All groups share one centre, and each spreads out both ways along 12 directions, with some noise.
Some rows, each with its group after it:
[ -4  22  -3  22  24  15   6  -8 -11 -16   7  13   9  10  -9   5  19  51
  -2 -12  27 -20  -3   8  16]
U
[  2   5  13  -9  -6  21  24  -7 -13   0  10  -7  -3 -10  -5  -1   1  11
  12  -4  -2   3   7   5   5]
E
[ -2   6   3  -1  26  13   4   1  -2   3  -3  -1   5   3 -11  29   5   2
 -21  -1  15  -3  -4  -3   7]
R
[-32  31   1  25  10   1  22  -8 -16 -20  12 -31  10  -2  17  27   0 -15
  41  15   8  -2  33 -29  27]
R
[ -6 -22 -12 -23 -29  13 -31  -9  12 -11   3 -33 -12  12  11  -7  -2  -3
   6  -4  -5  18   3  27 -19]
U
[-32 -21  26  16 -29 -24  -1  13  27  -2 -20   2  25  11   7  15   8 -38
   8 -22 -14   4  -9  -6   7]
R
[ -2   6  -2 -11   3  15  24 -10 -26   2  18 -13   4  -2  16 -17   1 -10
  19  17  12  10  12  -3   5]
Z
[ 11  -3  -2 -25  -2  12 -20   1   7 -27  -1 -24 -15 -16  -2   4  -2  14
   9   2 -17   1   1  15 -11]
E
[ -9  -5 -21  14 -22  -2 -21 -10   5   1 -12  15  14  17  -6 -21  28   8
  -3 -12  13  13   7  10   9]
U
[  3   9  -1  17  10  10   5 -15   4  -7  21  -8   6 -11  26  -7   7   3
   3  -5   3  14   3 -13  18]
R
[ -7  -9 -16  33  -1  11 -20 -22 -15  11  24  33   1  12   1 -26  21  58
  -5 -25   9   5  26 -15  29]
U
[ -7   6   2  27 -20  -7  13 -11  -1  -6  21  -5   2 -11   3  -1   2  -9
  39  11  15  15  -1 -23  -1]
E
[ -6 -24   9 -16  33  -5 -25   4  16  -3 -14  19  13  -3 -27  21   0   2
 -14 -37  -5  17   7  11   8]
E
[ 23  -9  19  18   4  13 -11   5   2  16  44  12  -1   7  -3 -16  -9  47
  -5  13  10  -3 -16 -29  15]
Z
[ -4   2 -39   3  29  10 -39  -9  13  -9 -15 -33  16  14  -5  -3  12   4
  -6  30   2   8  14  -8  20]
R
[ -6   4  14  20 -11  -2  13   3  -7  -2  17   3   0  -1  -1  15   6  -4
  14   3  21  -5  -9 -17  -4]
R
[  9 -11  -8  21   2   1  15  -9  -8  25   4 -16   6  -8 -36  13   2 -10
  29  46  19  17   5 -48   2]
E
[-15 -14   8   0  15 -33   8  23  -5  35 -32  57  16  13 -44  16  -5 -19
 -15  -5  -3 -18  -1 -12  -6]
Z
[ -3  -2 -14  -8  -9  13 -16 -18  14 -15  15 -23 -10  -9  27 -18  -7   4
   5   1 -23  12  -4  10  -8]
U
[  7   6  19 -10   9   5  20   8 -10   4  15   8   6  -8 -10  -2  -8  -2
  12   6   7   3   0  -7   9]
Z
[ 21 -11  -2  -3   7  13  19  -8 -12  30  18  17  -7 -19 -30  -7  -6   2
   6  17   7  21   2 -22  -2]
Z
[-11  -2  10  -7  12   8 -15  -5  28 -24 -11  -9  10   3  14   5   0  20
 -13 -41 -17  -3  -8  33   9]
E
[ 10   2   5  23  -6   4   4  -6   2   0  21   5  -2  -8  20 -11   7  12
  -2   5   5  -1 -20 -18   1]
R
[ 23 -29  -2   5   4  -9 -13   1  -1  30 -12  31  -3   7   3  -5  14   8
 -43 -34   1  18   8  -4  14]
U
[ -7 -19 -27 -12  30  -8 -20 -11  15  20 -33 -20   2  14  -2   0 -18   7
 -19   6 -30  -3  13  12  -6]
R
[-22  16  25   8  -5  -5   6  -2  -1 -32  19   8   8  -4  18   0  -2  15
  31 -33  -2  -6   9  10  14]
E
[  1  -7  21 -43   9   2  13  11  -1  -7   1 -14   2 -13  -7  10 -17 -39
  10   0  -6  20   5  12  -5]
U
[ -5   6  -9  19 -10  -3   3 -12  -8   2   6  -9 -12  16  13   8   3  11
  -1   6  19 -11  -9   0 -14]
U
[ -2  28  29  17 -20 -40  42  23  11  19   0  33 -12 -14 -27  22 -41 -24
  17  -1   0 -16 -18  -4 -23]
Z
[  8   2 -11   4   4   1   1 -15 -11   1  19  -4 -10  -5   4 -15  -8  15
  24   7  21  20  12  -1  -3]
R
[  0 -18  19 -16  22  -9 -21  17  13  -8 -10  -7  13   7 -22  12  -9   8
  11   7 -13  -4   6  -6  10]
E
[ -1  10 -29   5  41   0 -13  -7  11  -3 -32 -14   3   2  -1  17   4  14
 -27  12 -12 -25  -9   5  -6]
Z
[  6  -5   9  29  -6   1  -9  -8  19 -11  11  -5  -9 -16   6   6  -5  40
  12  -5 -27 -14 -10 -16  -3]
U
[-33  -7 -13 -12 -17  11 -20   2 -15  -9 -13 -26 -13  16 -27  29  -3  15
  19  18 -22 -29  34   3 -17]
R
[  3   3  20  -7 -21   3  10   8  -8   0  26  16  -9   1  16 -18 -10  12
   5 -12   0  -7  -8  10  -4]
Z
[ -9   4  -7   0  24   8   3  -7  11   7   7  -1  14  -7 -14  -3 -10  -4
   5  31  -4  -3 -20 -14  -9]
U
[-26  -3  -8  14   6  -8  -6  -4 -21   4  -2  28   0  17  -2  -4   5  23
   1  -7 -10 -27  16  -7  -2]
Z
[ 21  -7  -7  26   9   6  -9 -13  -4  11  25  -3 -22  -5  25   1  -7  45
 -16   7 -16 -16  -4 -24  -1]
U
[-10  -5   1  18   2  -7  -4  -4  11  -1  -2  15  17  -7 -16  -6  10   8
  16 -12  -8  12  16 -16  22]
U
[-13  17  -4  25 -13 -19  10  -4  -4 -18  -3  -7 -18  -6  12  29  -5  -7
  14  -4   7 -14   2  -3 -17]
Z
[  0 -11  -5  10  31   6 -13  -3  11   8  -6   6  13   5 -22   8   5  30
  -8   1  -1  -2   0 -13  16]
U
[ 17 -15   0  35  27 -28 -12  -9  35   8  -3  -2  22  11  -7  -9   0  21
  16   8  23  17 -26 -17  11]
R
[ -4  -6  31   3 -43 -27  12   8  -2 -16  19  17  -8   0   7 -20  -6   6
  46 -20  13   0 -11  15 -18]
R
[  7 -17  20   7  28  13  -4  -5  12   1  17  23  21 -19 -42   3   6  33
  17 -10   2  20  -5 -23  24]
E
[ -8  -9 -19   0  -4  -2 -32   7   3  -7 -21   2  12  10 -24 -12  16  16
   5  18 -17 -17   8  -5   3]
E
[-28 -31  -5  11 -17 -20 -37  10   7  19  -9  -2  10  50  12 -21  -6  15
  -2  11 -25 -22  17  -8  11]
E
[ -5   4   0  -1 -19  -7 -11   9  -8 -11   0   0  -1  11  -5 -10   9   4
  20  18   6 -12   2  -1  -7]
R
[  7  -1   9  20 -24  -8  -7   7  20 -16   1 -13   7  -6  14 -12  14   1
  18  19 -15 -16 -25 -19   0]
R
[  2  -7 -24  18   8 -12 -21 -10  13   4  -7  -8  -9   9  11  10  -1   1
 -17  10   8  -3 -18  -5 -20]
E
[ -7   9   6  -2   3  -3  22   3 -37 -10  -4  21 -16  -3  -1  16  12   7
   2  -3   6 -37  -2   0 -23]
Z
[ 13 -22  -5   3 -15   7 -18 -13 -10  -9  13 -18 -17  -4  25  12  26 -11
 -10  -5  23  19  -6 -13 -14]
Z
[ 11  12   1   2 -19   7   9  -4  -5 -10  13 -17 -17  -4  26  -5  -1   1
   5  13   6 -12 -17   7 -19]
Z
[ 18  -2  -6   4   2  18   0  -8   8   8   9   0  14 -12 -10 -26  12   8
   5  19   0  10 -18 -16  10]
E
[ -1   7  -1  11 -15   8  14  -4   3  -2 -10  -8   8  -3 -13   2  10   5
  11  12   2 -12 -14   0  -8]
E
[-12 -26   1   3  11 -10  -5  -1  13  28  -2   8  15   3 -29   2 -10 -17
  10  27 -10   7  -6 -32  -5]
U
[  7  -3 -10  -1  -9  -9 -10   1  -2  20  14  29  -8  -6   4 -26 -10 -12
 -10  -4  -5  19  13  -7   6]
Z

New rows. What belongs after each?
[ -7 -15  -7  16   1 -15  -8  -6   4  14   2   9   2  11   0   3  -1  -8
  -1   5   9   6  -3 -15  -6]
E
[ -3 -19  -8  20  29  10  -8 -19  20  20   0  -6  -1   2  -1  21  -7  35
 -26  -6 -24  -5 -10 -14   2]
R
[ 24   4   4  36   7  -9   1 -11  24 -15  13 -11   3  -3  12  -1   7  27
   9  12  19  -4 -46 -11  -6]
R
[ 14  -5  15  -9  13   2   8   4  -5   8  19  17  -5  -5  10  -5 -10  -1
 -13 -10   6   6 -12   0  -2]
E
[-12  -1  13  10 -16  -6  -5   8   5 -12  -3  -1  -4  14  -3  19   2  15
   5  -3   1 -26 -19   7 -19]
R
[ -6  -2 -19  34  22  -1   3 -24  15  22  -4  22  26  -3 -11  -5  15  -7
  -6 -19  15  40  14 -18  33]
U
[ -3 -11  -6  -9 -25   1   5  -3 -14  13 -11 -15 -10  33 -17  19   9 -20
  -4  13  55   6 -17  23 -37]
U
[-11  -8  11  -6   1 -13 -17  20  18 -17 -20   0  22   8 -19   0   7   0
  14   3 -14 -15 -10   4   6]
E
[-16   5  -2  -6  13  12   7  -9 -38   7  23  13 -12   4 -10   3  -8  20
  17  -1   2  -5  43  -8   7]
R
[  1 -13   5  -6  18   9  -8  -5  13   2  -9   5  15  -2 -24   7   7   9
  -1 -20   3  22   5   6  16]
U
[ -6  -4   6 -19  18  19  -6   9  -1  -2 -11   2   9   0 -11  15   7   0
 -27  -6 -17 -11   4   3   8]
R
[ 10  -6  -3  20 -15 -16   8   3  -8  13 -16  -5  -5  10  -2  18   9 -11
  -1   9  25  -1   0 -11  -8]
U
[ -8  -6   0  12  -2   4   9 -10 -17  15  22   6 -13  20   3   9  -8  16
   0  15  22 -13 -14  -8 -24]
U
[ 36 -25  -1  10  24 -10 -14 -29  20  10  22   6  -6 -12  -8 -37 -19  58
  29 -10  10  37  -8   6   0]
R
[  2 -26  -6   8  -5   3 -18 -22  19  11  18   3   0  -9  -3 -10  -1  -5
   1 -15   5  43   1  -9  -2]
E
[ -4   1  13   5 -16   4   4  14   2 -13   4  -8  18 -16  -9   6  23 -30
  17  22  -8   2  -4 -36  18]
R
[  3  15 -11  -3  15  -3  -5   7 -22  -6   9  25  -7   3  11 -18   5  14
 -16   8   3 -28  -1   0  -4]
E
[  9 -12 -13  -6  -6 -14 -14   0  18   4 -19  -9  -5  11   1  -6  -5  -7
  -9   9   0  -1 -21  20 -25]
R
[ -6   8  -9   0  16  -1  -1   4 -18   7   2  13  -1  17   0   1  -1  13
  -8   9  14 -16   3   0   0]
R
[ 21  -4  -1   9  -3  10 -16  -9  17   4  16   1 -14 -19 -14  -2 -10  37
  -2   3 -10   4 -14  -9  -8]
Z
[-12  -5   2 -37  44  20 -14  14   9  -9 -29  -6  25  -4  -9   8   6  -8
 -35 -13 -49 -11  18   7  34]
R
[  9  18  24  11  11  -2  35   0 -12   2  29 -17 -14   0  33  14 -23   5
  10  13  15 -11 -15 -13  -5]
E
[-19  -9  -5  -2  -6  28 -12 -12  -1  -4   8 -23  -6  -6 -15  24   4   4
   7  -4  -9   9  24 -11   7]
R
[-16 -18 -13  -3   7  -3 -18  -6  11  13   0 -13  -3  17  20  -5 -16  -9
 -16  11 -14   0  -6   1 -12]
U
[ -8 -24 -17  20  10 -36 -17   7  24  31 -24   8  28  27  -6  -6   2 -50
 -10  29  17  17 -16 -29   2]
E
[-21  17   3  26  -5  12   4 -24   9 -29  18 -10   0 -10  16   8   5  30
  24 -30   0   1   5  10   7]
E
[-29  13 -20  22   5   5   4 -18   2  -7 -23   6   6   7  -3  23  19  11
 -12 -30   4  -9   4  17  -4]
E
[  1  13  -2  17  16  -3  -2  -6  14  17  24  13   1  -6   5 -13 -26  16
  -2  -6  -5  13  11 -12  22]
Z
[-27 -31   9  -8 -16  16 -13 -18  12  10  10   7  11   9 -13 -22  -5  30
  20 -31 -25  16  15  18   4]
Z
[ -7  -6  18  21  16  20  -5 -20  20  -5  25 -23   5   5  11  16 -10  46
  11 -17   1   6  -4  -1  18]
Z
[ -7 -13  13  -5  25   6 -10 -17  25  -8   5 -29   5  -9   5  24 -15   4
   8 -31  -7  37  13  10  17]
E
[  6   7 -17   4  25  -1 -11 -10   3  -8  -1 -18  -2  -5  25  10   4 -19
 -18   3   9  18   7  -6  10]
Z
[ 17  -4 -11 -26   0 -17   2  -2  -2  -2  -7 -11  -9 -11  11 -40 -18  -9
  25  13 -19  13  13  14  -7]
R
[ 20  -4 -19 -12   3   9 -20  -7  -8  -5  17  -5  -5 -10 -15 -31   4  23
  20  26   4  13  14  -8   1]
R
[ -1  -1 -10 -12  -8   4  15  -1 -21  14  -1  14   9  -6 -13 -20  10 -25
   6   8   6  16  17  -8   6]
E
[ 12  -6 -15  19  12  -5 -13 -10  17   4 -16 -11   3  -3   3   4  13   7
 -17   0  -5   8  -2 -11   9]
U
[ 11   8  -4  20   3  15  29 -22 -19  17  40  21  -7 -14  21 -18  -1   3
  -3  -6  23  20  -5 -17   4]
E
[-12 -27  -7 -18   4   2 -13  -1  -6  -3 -23 -15  16  17  -5   4  25 -21
   2   4   4   7   6   1  -4]
Z
[ -6  -3   8  16  -3  -4   5  -6  11   3   1   2   2  10  14  16   0  -4
 -15 -18  14   2 -22   7  -8]
R
[ -5 -16   6  12   3   8   8 -14   0  17   6   1 -10   1 -25  38 -10  17
  -2  -5   6   1  -4 -11 -16]
R
[ 14  17   8  -4 -14 -22   8  18   7  -3  -1  24 -19 -24  -1  11 -20 -27
  -7 -16  -5   3  -7   7 -10]
Z
[ 17  -5   1  10  -6  -7 -16   8   6 -16   9  -8  13  -8 -22 -23  14  12
  44  30  12   9  -3 -22  12]
R
[ 31  -7 -18  -7  10   3 -19   4   5  -4 -14 -39 -12 -11  11  -5   1   4
  -6  36 -19  -3   6 -18   3]
U
[ 10 -19  -4   4   2   5  25   6  -4  53 -15  23  23  16 -24 -12  10 -16
 -35  24  13  -3 -29 -15  -5]
E
[ 37  33 -40  -3   2  -1 -13  10 -14   6   7  17 -23 -17   8 -45  -9  10
 -23  49 -18 -24  -7 -14  -9]
Z
[-33  -7 -16  24  -7   2  21 -45  -2  20  18 -11  -5   6  25   6 -12 -10
  18 -23  10  34  25   0  -5]
Z
[-20 -25   0  17 -16 -17 -20  -1   1  18   6  10   2  26   0  -5  -5   7
   8   2  -2  -1   8 -18  -1]
E
[ 14  21   3  14  14   0  14  -9  -2 -21  24  25   3 -35  -2   0  10   0
  17  -6  26  10 -20 -14  -3]
E
[ -7   2   1  16  11  -4  -6 -11  21  13  12  -7   5  -3   1  -2 -22   5
   9  -9  -4  24  10  -8  17]
Z
[ -4  -1 -16  11  19 -11 -16  -6   2  -1  -4   6  -6  10  13   9  -1   3
 -18  -4   7  -6  -5  -1 -10]
E
[  9  -2  -8  14  23 -15  -9  -5 -10  11  32  25   0  -4  14 -22  -5  -2
   4  15  17  18   4 -34   9]
E
[ 12  -5  -3 -12  44  -3   5  13   2  29 -17  31  30   7 -17 -14   4 -20
 -40  11   9   4 -21 -10  13]
E
[ 29  -8  11  -4 -18 -13   6  16   5  -3 -25  20  10 -26 -34  -6  26 -14
   5 -12  -3  17   4  -8  12]
U
[  0   1  -8   6 -11  13   8 -13   3  -1  -6 -36 -16  -2   3  23  -3   7
   3  12  -1  -4  -6   3 -20]
E
[ -5 -30  10   8  23  11  -7 -24   4  14  23  -5   0 -15 -27  30 -11  17
  22 -27   8  51  32 -20  18]
E
[ -2 -23  -5  12  23   8 -29 -20   8   9  35  12  -1   4  10 -19  -8  33
  -2 -17  -6  27  19 -18  24]
E
[  2  -3  -8 -25   1  21  -4  -7  -6   2   9  -4  -8 -12   8  -5  -1 -10
 -16  -9 -13  17  13   9  -1]
R
